The rows of a group lie close to one hidden flat surface of 8 dimensions, which may be shifted away from zero. Surfaces can cross.
(in the rows, 128 means zero)
Known rows, each followed by its group:
[103 150 122 122 122 119 172 149 132 180 142 115 149 166]	U
[158 107  89 107 129  97 145 104 157 110 128 149 135  75]	R
[137 120 152 119 189 160 166 172 166  87 173  88 169 126]	C
[133 126 125 113 214 101 127  89 111 125 100 150 168 102]	R
[156 107  99 130 133 129 173 115 153 121 118 125 123 104]	C
[111 126 115 139 112 176 182 132 101  99 154 157 165 104]	U
[160  75 115 169  71 146 175 113  70 145 150 175  99  84]	U
[ 95 118 179 105 160 116  48 138 114 166 106 118 159 120]	C
[117 174 107 131 121 109 121 103 101 169  95 136 116 163]	F
[166 180 105 133 117 186 154 123 135  80 118 111 147 145]	R
[147 139 144 121 148  87  74 167 123 165 158 131 121 152]	R
[130 137 115 152  85 117 145 144  94 165 172 149 106 160]	M
[176 148 114 117 129 183 141 183 147  92 152 154 166  93]	R
[107  80 167 165 103 140 127 122  86 119 180 124  98 128]	M
[147 131 119  89 146  81  98 129 141 160 113 145 170  97]	C
[127 118 115 108 123 131 141 138 161  93 141 136 138 103]	F
[ 70 129 158  96 169  98 108 137 139 128 171 115 186 145]	M
[103 148 144 127 155 119 107 157 144 150 121 104 118 173]	U
[168 154 142 113 140 127  75  85 129  70 146  73 119 172]	F
[134  84 118 153  70 131 194 110 128 151 132 117  96 112]	U
[124 182 109 109 127 109  89 168 130 131 162 156 156 159]	C
[159 137 115 111 125  93 118 189 152 184 159 149 140 128]	R
[151 156 119 119 176 173 116 137 120  42 133 176 180  85]	R
[135 157 110 124  81 160 179 107 138  78 171  99 132 155]	M
[106 122 141 150 134 160 114 129  65 122 133 175 145 110]	U
[122 135  93 109 133  90 115 165 129 108 198 199 167  98]	M
[166 163 113 153  87 153  94 143  92  86 154 170  94 147]	M
[151 170 108 113 161 121 128 164 135 131 158 143 155 154]	C
[138 159 141 125 167 104 149 188 136 193 179  97 148 183]	C
[123 123 132 156 102 158 154 130  73 144 155 155 124 138]	U
[111  91 139 173 120 146 147 135  59 155 137 169 104 119]	F
[148 178 132 141 154 185 157  89  86 105 103  99 145 175]	R
[119 130 122 139  99 123  77 111  51 136 130 207 116 105]	U
[198  81 126 148 113 134 132 135 159  82 151 103  65  94]	U
[111 168 111 104 105 114 117 107 153 123 120 118 134 162]	M
[183 145  92 127 107 139 210 126 145 176 108 108 129 133]	F
[ 82 153  69  97  82  96 142 148 191 107 144 179 131 115]	F
[153 169 106 122  50 143 157  86 146  86 164  87 123 166]	U
[ 94 107 130 113 115  54 109 156 155 161 204 130 108 149]	F
[162  88 165 142 153 159 135  98 119 107 109  80 113 106]	R
[ 97 126 101 137 121 103 133  77 114 134  90 151 104 125]	R
[ 96 132 137 155  69 157  65 141 112  91 122 152  66 146]	R
[143  78 146 162  98 131 208 133 156 161 158  58  76 154]	C
[ 83 175 117 117 147 119 109 126 118 166  74 151 145 156]	F
[144 166 116 102 137 103 155 157 128 156 190 141 175 154]	M
[206 124 123 110 134  67 135 164 137 182 202 118 132 140]	M
[130 146 129 136 125 160  92 156  77  94 155 192 145 109]	C
[127 115 134 139 114 128 132 156 106 100 230 159 133 130]	M
[ 48 123 159 104 148  98 105 131 144 105 185 124 170 148]	M
[123 109 130 145  83 152 115  87 134  56 112 115  88 117]	U
[179 135  87 137  81 111 164  91 135 120 139 127  97 134]	F
[158 108 149 147 128 102 112 107  78 158 171 106  95 164]	F
[121 101 147 129 133  97 144 135 143 184 126  99 119 134]	C
[121 127 168 108 196 138  72 121 119 106  92 115 165 110]	C
[195 141 146 164 148 171 131 122  42 124 164 126 122 157]	F

New rows, each followed by its group:
[133 117 142 156  90 161 155 166 114 201 107 126 117 132]	R
[177 154  60  99  81 110 186 139 208  99 166 131 139 115]	F
[137 154 137 152 138 123 107 168 109 163 161 113 101 189]	U
[ 95  87 158 153 134 175 196 131 109 142 124 119 139 114]	U
[111 155  95  89  86  89 119  88 137 137 127 157 161 122]	U
[ 73 105 162 160 204 122 174 147 122 204  84  91 112 165]	C
[130  87 157 122 170 130 105 135 168  95 104  96 116  98]	U
[111 121 158 115 168 108  63 170 125 150 128 142 141 123]	R
[127  91 172 112 123 131  98 137 140 126 142 101 143  93]	C
[118  91  99 116 111  54 124  85 129 138 128 177 114  82]	F
[ 99 148 157 151 160 109  52 140  72 145 138 143 106 175]	R
[172  87 113 137 120  89 117 137 107 169 139 161  82  98]	U
[200 153 100 154 167 156 178 152  92 105 167 153 128 140]	C
[100 127 126 117 109 180 148 100 113  65 125 151 170  90]	U
[153 108 138 123 158  95  79 167 101 154 155 169 134  98]	M
[181 119 132 129 168 114 135 128 104 169 122 131 148 116]	C
[105 110 158 105 152 104 106 138 181 121 144  83 136 134]	F
[101 179 118 113 105 134  98 156 149 137  94 136 134 157]	R
[177 122 123 140 138 183 134 128 108 103  94 155 143  82]	M
[139 139 121 124 118 130 136 115 126 155  76 119 126 133]	M
[154 118 122 112 136  97 103 146 134 109 170 149 138 109]	M
[164 124 129 124 140 102 179 138 166 175 146  65 110 173]	C
[151 134 153 132 161 191 117 174 123  98 129 132 172 100]	R
[151  93 113 161  93 164 154 143 148  71 138 133  65 100]	U
[121 129 123 120 137 105 132 102 169 136  87  71  99 164]	C
[ 54 106 119 127 139 113 183 176 156 162 132 152 133 110]	C
[160 166 114 100 152 110  65 135 148 142  60 130 135 121]	M
[145 134 141  98 170 102 100 100 144 111 128  99 151 124]	F
[161 167 150 119 121 111  74 148 111 169 166  86 130 190]	C
[ 75 118 145 113 111 104 113 169 150 169 151 123 141 131]	C
[152  97 185 148 163 170 154 140  92 160 134  77 129 143]	F
[139 171  90 105 113  77 109 156 144 153 170 164 140 151]	M
[181 161 138 116  99 130  74  82  92  83 165 127 145 143]	U
[102 126 116 134 160 117 140 174 138 156 126 152 126 130]	U
[ 70  86 141 147 148 142 131 171  96 132 159 182 138  91]	F
[161 140 139 138 133 119 132 157 121 156 162 114 116 163]	U
[138 169 123 127 184 144 113 148  96 122 133 150 150 154]	C
[133  88 104 129 123  76  95 109 135  91 141 171  90  84]	R
[169 108 113 130 101  73  57 110 127 126 121 155  61 106]	U
[207 115 115 136  74 114 147 104  84 154 180 137 116 119]	U
[153 150 153 135 139 158 151 158 104 191 117 100 146 159]	R
[128 133  93 103  58  99 124  73 163 113 118 128 118 117]	U
[153  96 121 138 113 136 114 141 101  82 166 183 113  74]	M
[177  83 142 139 118 118 141 101 112  98 178 103 103 107]	F
[168 102 162 119 166 151 102 113 110 106 120 106 155  93]	C
[126 101 152 116 155 137 102 160 146 151 106 128 149  85]	R
[ 76 154 118 117  77 123 110  84 130 110 104 125 134 138]	U
[121 152 138 134 138 158  99 189  99 131 130 169 150 132]	R
[129 125 137 138 181 155 106 135  81  83 156 174 163 104]	F
[ 97  79 134 114 163 123 198 196 183 151 176 132 176  93]	C
[ 54 130 119 113 117  79 154 124 121 204 127 149 151 142]	M
[115 136 121 131  73 153 175  94 113 117 143 118 142 134]	U
[118 146 148 135 136 118 152 152 134 183 142  88 135 181]	U
[ 90 162 125 141  87 171 163 125  77 127 158 148 159 157]	U
[106 126 140 110  91  92  88 149 131 173 140 133 132 123]	C
[ 85 119 144 121 125 102  98 140 156 119 158 111 110 147]	F
[ 90 158 138 163 149 132 123  78  54 158  86 118 101 197]	R
[120 173 143 111 162 169 135 129 144 156  69  80 173 154]	R
[118 124 141 139 132 125 141 138 111 200  98 125 128 140]	R
[ 88 116 128 133 149 119 106 120  83 121 118 188 136 104]	F
[118 151 130 127 207  97 118  89  81 148 112 143 154 160]	R
[172  94  96 153  92 114 123 126 100  90 185 184  79  93]	R
[ 94 144 168 130 119 129 102  96  92 156 114 102 137 162]	U
[158 109 121 174  77 157 111 115  81 126  94 162  58 108]	M
[177 121 136 170  99 190 213 141 102 160 124  94 113 139]	F
[182 147 142 121  72 154 123  79 125  76 168  69 118 162]	U
[ 88 156 163 120 146 162  71 113  82  87 127 129 161 142]	U
[117 144 114 133 142 114 118 102 123 133  89 143 117 134]	C
[139  91 128 152 157 141 195 124 114 140 111 124 111 113]	C
[144 108 152 156  69 183 142  83  89  77 147  84 102 141]	U
[182 162 138 123 120 123  62 104  60 117 179 142 151 143]	U
[179 167 127 110 126 117  77  98 139  63 165  91 118 168]	F
[157  95 137 167 178 153 165 107  79 137  98 131 118 100]	C
[150 137 111 125 100  97 102 143 137 118 188 143 114 146]	M
[156 163 112 120  98 157 173 103 145  96 134  93 147 150]	M
[120 132 118 106 166  96  86  74 120  95  89 151 149 100]	F
[119 119 169 152  95 188 100 164 120 137  98 104 103 130]	R
[135 144 116 121 124  95  60 146 129 140 119 163 114 117]	M
